The first 6 rows are patterns. Each new row is the sum of 2 different patterns, raised or lowered, with some noise. Before adding, each is slid sideways (what falls off one end comes back at the other) and multiplied by a number that may be negative. Names go in the order of the patterns.
Known rows, each followed by the names of its patterns:
[7,-2,8,10,1,-2,-8,10,-3,-2,9,0,-8,12,3,9,-8,-9,0,-4,-2,1,23,-12,-6,-11,-10,-3]  J685
[0,-12,-6,1,0,5,20,2,23,23,23,4,-23,-20,10,-5,13,-17,-4,7,-2,5,4,23,0,-4,-12,0]  J329
[0,6,1,1,-7,3,6,16,1,-1,-9,11,0,23,1,6,-1,13,9,-4,16,3,-14,7,-11,0,2,1]  J967
[20,5,-3,-1,-6,-16,-12,-17,-6,-10,2,21,-4,-1,0,3,-10,1,2,8,11,7,-7,-12,-11,2,-10,6]  J948
[1,2,-3,-2,-9,10,-18,5,1,-4,-23,-2,-7,-1,-2,16,-3,-3,6,1,1,10,6,4,6,-10,8,2]  J771
[-2,-3,11,6,-1,0,-1,-13,5,7,-10,2,-1,-1,11,2,-7,8,-15,1,-1,9,-2,-2,7,4,15,0]  J761

New rows. What belongs after each?
[-32,0,-1,5,-6,5,15,-1,4,23,-5,0,7,1,3,1,4,2,1,6,-7,-8,-8,10,12,11,-1,-1]  J967 J948
[-13,4,1,-5,3,9,-3,6,9,2,11,-4,10,3,3,13,7,7,6,20,7,0,3,22,4,9,6,21]  J685 J771
[-13,-7,-11,-16,-13,-9,-10,-16,-7,-9,-16,-16,-19,-11,-5,-6,-5,-11,-7,-23,-15,-11,-6,-7,-7,-7,-5,-7]  J685 J948
[-1,1,12,5,-5,-10,1,-2,-8,0,1,0,4,6,3,13,12,13,0,-16,-17,9,-12,9,-11,-6,-7,-3]  J329 J771
[-1,-9,-10,-7,-1,-18,-21,-5,-31,-6,-5,-14,-27,-6,-16,-11,-15,11,-13,-14,1,-8,-13,7,-3,-1,-8,-23]  J685 J771
[1,4,11,13,14,27,6,32,34,41,13,-11,-14,26,5,37,-4,9,15,17,20,10,40,12,-4,4,2,9]  J329 J967
[1,16,4,9,4,22,18,12,7,16,16,8,20,14,10,28,13,26,13,11,2,21,20,14,18,16,1,10]  J685 J967
[-9,-8,-3,4,3,7,1,-4,-3,-28,-5,-7,1,-10,3,-9,-9,-21,-16,-13,-5,1,1,-14,-2,-16,-27,-8]  J948 J771
[-1,9,-13,2,19,5,18,19,26,6,-2,7,5,6,7,2,2,18,13,30,2,17,25,22,9,-9,12,5]  J685 J329
[11,-2,-2,-4,6,17,9,0,-1,18,11,0,3,-2,-19,6,-4,-19,-8,-2,14,22,-1,-1,1,-2,5,-3]  J329 J761
[-2,-12,-13,-5,-9,-12,-9,-23,-3,-12,-15,-20,-16,-14,-16,-10,-28,-20,-12,-19,-32,-21,-24,-12,-22,-1,-8,-19]  J967 J771
[20,11,7,6,15,5,22,20,19,13,13,2,4,4,4,10,14,15,26,14,14,15,20,10,17,17,16,23]  J948 J771
[4,-2,2,11,-1,-4,3,-3,1,21,13,9,3,-10,-11,-5,2,4,27,4,7,6,-1,7,7,-13,12,12]  J685 J948
[-8,-19,-18,-12,-17,-14,-24,-21,-27,-16,-13,-10,-18,-6,-11,-8,-18,-34,-23,-17,-22,-11,-28,-19,-13,-14,-21,-6]  J329 J771
[4,14,3,9,17,31,7,6,2,-2,11,21,7,18,16,13,11,6,16,6,11,21,13,10,22,11,27,3]  J685 J761
[3,7,3,22,8,15,12,11,-9,2,2,2,0,8,9,5,1,1,9,-8,-2,-4,1,3,8,23,-4,18]  J948 J771
[-28,-11,-3,-21,-13,-17,-28,-32,-9,-20,6,-16,-14,-16,-9,-14,-22,-22,-41,-16,-27,-26,-40,-24,0,-3,-20,0]  J329 J761
[-2,-7,11,2,-1,-6,19,7,32,4,11,-3,-2,10,-4,14,1,-8,5,-12,-6,-6,-5,3,12,7,-1,-1]  J967 J948
[4,3,3,-8,-3,-1,-7,-7,-3,-5,0,-8,-3,3,-9,-3,1,-7,-2,-4,5,-2,6,-2,-2,0,-1,4]  J685 J771
[-8,-17,-15,-20,-8,-8,-6,7,-4,10,11,5,-3,-25,-16,-1,-15,-3,-17,-13,10,-11,-1,-6,17,-5,-15,-10]  J329 J967
[-11,-10,-14,-8,-11,-1,7,-7,-6,-4,-12,-13,-8,-18,-9,-13,-1,8,-8,-4,-5,-4,-18,0,-3,2,4,-1]  J685 J948
[-2,0,5,-12,-11,-20,1,-9,15,7,-1,-5,6,4,-13,9,0,-11,7,-9,-8,-9,-9,-3,-5,0,7,-7]  J967 J948
[-15,0,-17,-17,-3,-11,-5,-3,12,-4,-16,-9,-11,-9,-15,-2,-6,-5,-3,9,-16,12,12,8,-5,-28,-29,-2]  J329 J771
[4,-7,-5,-15,-6,-3,-4,-13,-9,2,7,-1,11,-4,-5,5,-2,1,3,-5,1,3,-11,9,0,-3,-6,9]  J948 J761
[10,-5,-1,-1,-4,-14,-5,-10,-9,-3,-1,-5,-17,-10,-4,-15,-4,8,-11,-9,-11,-4,-8,-12,-12,-8,-11,-17]  J685 J948
[17,-8,-11,-9,-4,-13,-11,-27,-5,-8,7,11,-7,22,19,29,-2,-31,-29,14,-6,5,-23,-12,-12,-4,5,-12]  J329 J761
[10,10,18,-6,9,-3,-6,-6,14,34,31,7,10,6,26,16,7,11,6,3,-2,1,18,22,9,-2,20,13]  J329 J771
[-5,22,11,11,-2,-5,-4,4,7,-2,25,-8,-1,3,-3,-2,16,-8,11,13,11,1,-5,17,4,12,12,3]  J685 J761
[5,1,0,-3,3,-3,17,21,20,2,-2,-13,-9,-5,10,-6,4,16,9,16,8,19,-1,-16,-1,2,1,-7]  J329 J948
[-5,-30,-4,-28,-30,-29,-14,4,5,-18,-1,-23,0,-16,-15,-7,-9,-20,-28,-23,-7,-4,-9,-18,-6,-3,-20,-12]  J329 J967
[9,5,11,8,-1,6,8,19,2,10,9,0,2,16,1,1,1,13,15,12,11,6,10,-18,18,12,21,15]  J685 J761
[4,10,-1,18,20,16,7,10,15,4,21,27,15,12,24,10,16,12,1,12,21,12,22,15,16,3,16,19]  J685 J761
[-15,-6,-11,-2,-9,-17,-9,-5,-8,-5,-24,-18,-6,-19,-1,-12,4,-26,-13,-16,-22,-16,-18,-12,-4,-2,-19,-17]  J685 J761
[12,7,18,13,11,5,3,-2,19,21,20,8,17,3,-11,10,5,13,16,21,11,24,12,17,7,-1,12,9]  J948 J771
[-14,8,-9,-3,-3,-8,-13,6,-4,8,-3,-15,-2,0,-3,-9,-4,-9,-26,5,-32,-5,-7,-12,-30,-9,-15,-9]  J967 J771
[18,1,-3,10,20,9,18,15,22,23,18,15,7,-2,9,12,19,7,26,12,10,7,5,5,18,22,24,10]  J967 J948
[21,2,-3,-12,12,10,11,-4,3,-24,7,4,-1,-5,-4,7,-2,3,12,3,3,6,2,10,3,-2,9,7]  J967 J761
[15,10,-11,21,8,12,0,-5,3,-8,12,-13,25,-4,-4,-26,-5,-4,8,1,26,9,2,8,-1,12,12,8]  J685 J771
[-5,-14,3,-6,12,-8,7,-11,7,-11,-8,-21,-5,-3,-9,15,19,-8,10,-4,-15,-10,-13,-10,-7,2,26,-6]  J967 J948
[-2,13,16,0,7,-2,-25,-1,-3,-5,8,1,-2,-2,-7,-5,-3,15,0,26,-6,7,-1,6,-1,10,3,7]  J948 J771
[12,19,3,-2,-11,9,6,20,6,11,-13,8,1,3,-9,-6,10,-9,6,30,1,18,9,8,5,9,4,11]  J967 J948
[16,3,-4,-12,5,11,31,15,7,13,8,-8,-3,19,8,0,24,8,20,11,14,2,-10,9,5,0,4,19]  J967 J948
[-14,7,-16,15,-9,-3,-1,6,-6,-7,-6,-5,-23,6,-21,-11,-2,-5,3,-3,-10,-10,-7,-1,-4,7,-10,-21]  J967 J761
[-10,-15,-26,-2,-34,-36,-22,-16,9,6,-28,-8,-16,-3,4,-18,-9,-23,-12,-28,-17,-11,-13,-12,-9,1,-15,-17]  J329 J761
[16,24,11,20,5,25,27,26,31,27,13,-5,17,25,18,31,38,19,18,14,7,5,10,10,7,13,22,31]  J685 J948
[-13,-8,-5,-5,-14,-10,-7,-4,-8,-3,-15,-11,-1,-4,-10,-6,-21,-8,-6,-11,-4,-11,-4,-17,-7,0,-12,-5]  J967 J761
[28,12,21,16,2,7,24,17,24,21,18,27,17,21,13,14,12,13,10,8,20,19,13,14,14,11,18,18]  J685 J948
[27,16,19,25,18,18,14,7,4,20,19,18,7,14,6,11,18,13,6,10,7,26,20,9,21,4,14,-2]  J685 J761
[-5,-6,-15,-6,-4,-8,2,2,-4,11,16,11,-3,-20,-18,9,-10,3,-20,-4,3,-9,-2,-3,6,-3,-4,-20]  J329 J761
[4,-14,-28,-6,-17,-12,-9,-7,-3,-13,-17,-26,-16,-3,-5,-4,-21,-2,-14,-26,-22,-11,-10,-5,4,8,1,-10]  J948 J761
[8,10,13,24,-10,38,33,36,19,-11,-16,18,-4,11,-9,5,20,-3,14,13,21,7,10,-13,5,0,3,8]  J685 J329
[2,7,1,3,14,-11,-5,1,4,8,7,8,5,-1,2,4,-1,14,11,10,19,7,3,10,-6,11,-1,-2]  J685 J948
[-1,-13,10,11,3,0,8,6,2,6,-6,0,9,20,16,0,19,-1,-20,2,2,4,9,18,14,21,9,12]  J967 J948
[-1,2,5,9,3,11,4,7,9,-10,8,-2,4,5,0,-4,-8,12,-14,7,8,-3,-20,4,-5,2,0,12]  J771 J761
[-23,-15,-8,2,-6,8,-3,14,14,20,0,-26,-22,-6,-8,6,-23,-11,-4,-12,-9,3,2,-5,-11,-21,-22,-9]  J329 J771
[15,6,24,-1,10,8,28,11,15,9,12,-4,11,9,4,10,14,0,3,1,8,17,11,7,10,6,16,14]  J967 J771
[13,10,16,-16,31,5,12,17,30,5,15,3,2,-9,11,15,-4,7,8,-8,1,8,-6,14,-5,10,11,6]  J685 J771
[3,6,8,12,-2,-2,-10,6,-2,4,-5,-4,5,-7,0,18,-2,11,4,3,6,6,4,0,11,8,2,3]  J967 J771
[5,7,4,-2,11,-3,-1,3,5,11,0,11,1,9,2,9,0,14,1,13,10,5,-1,7,6,-10,11,7]  J685 J771
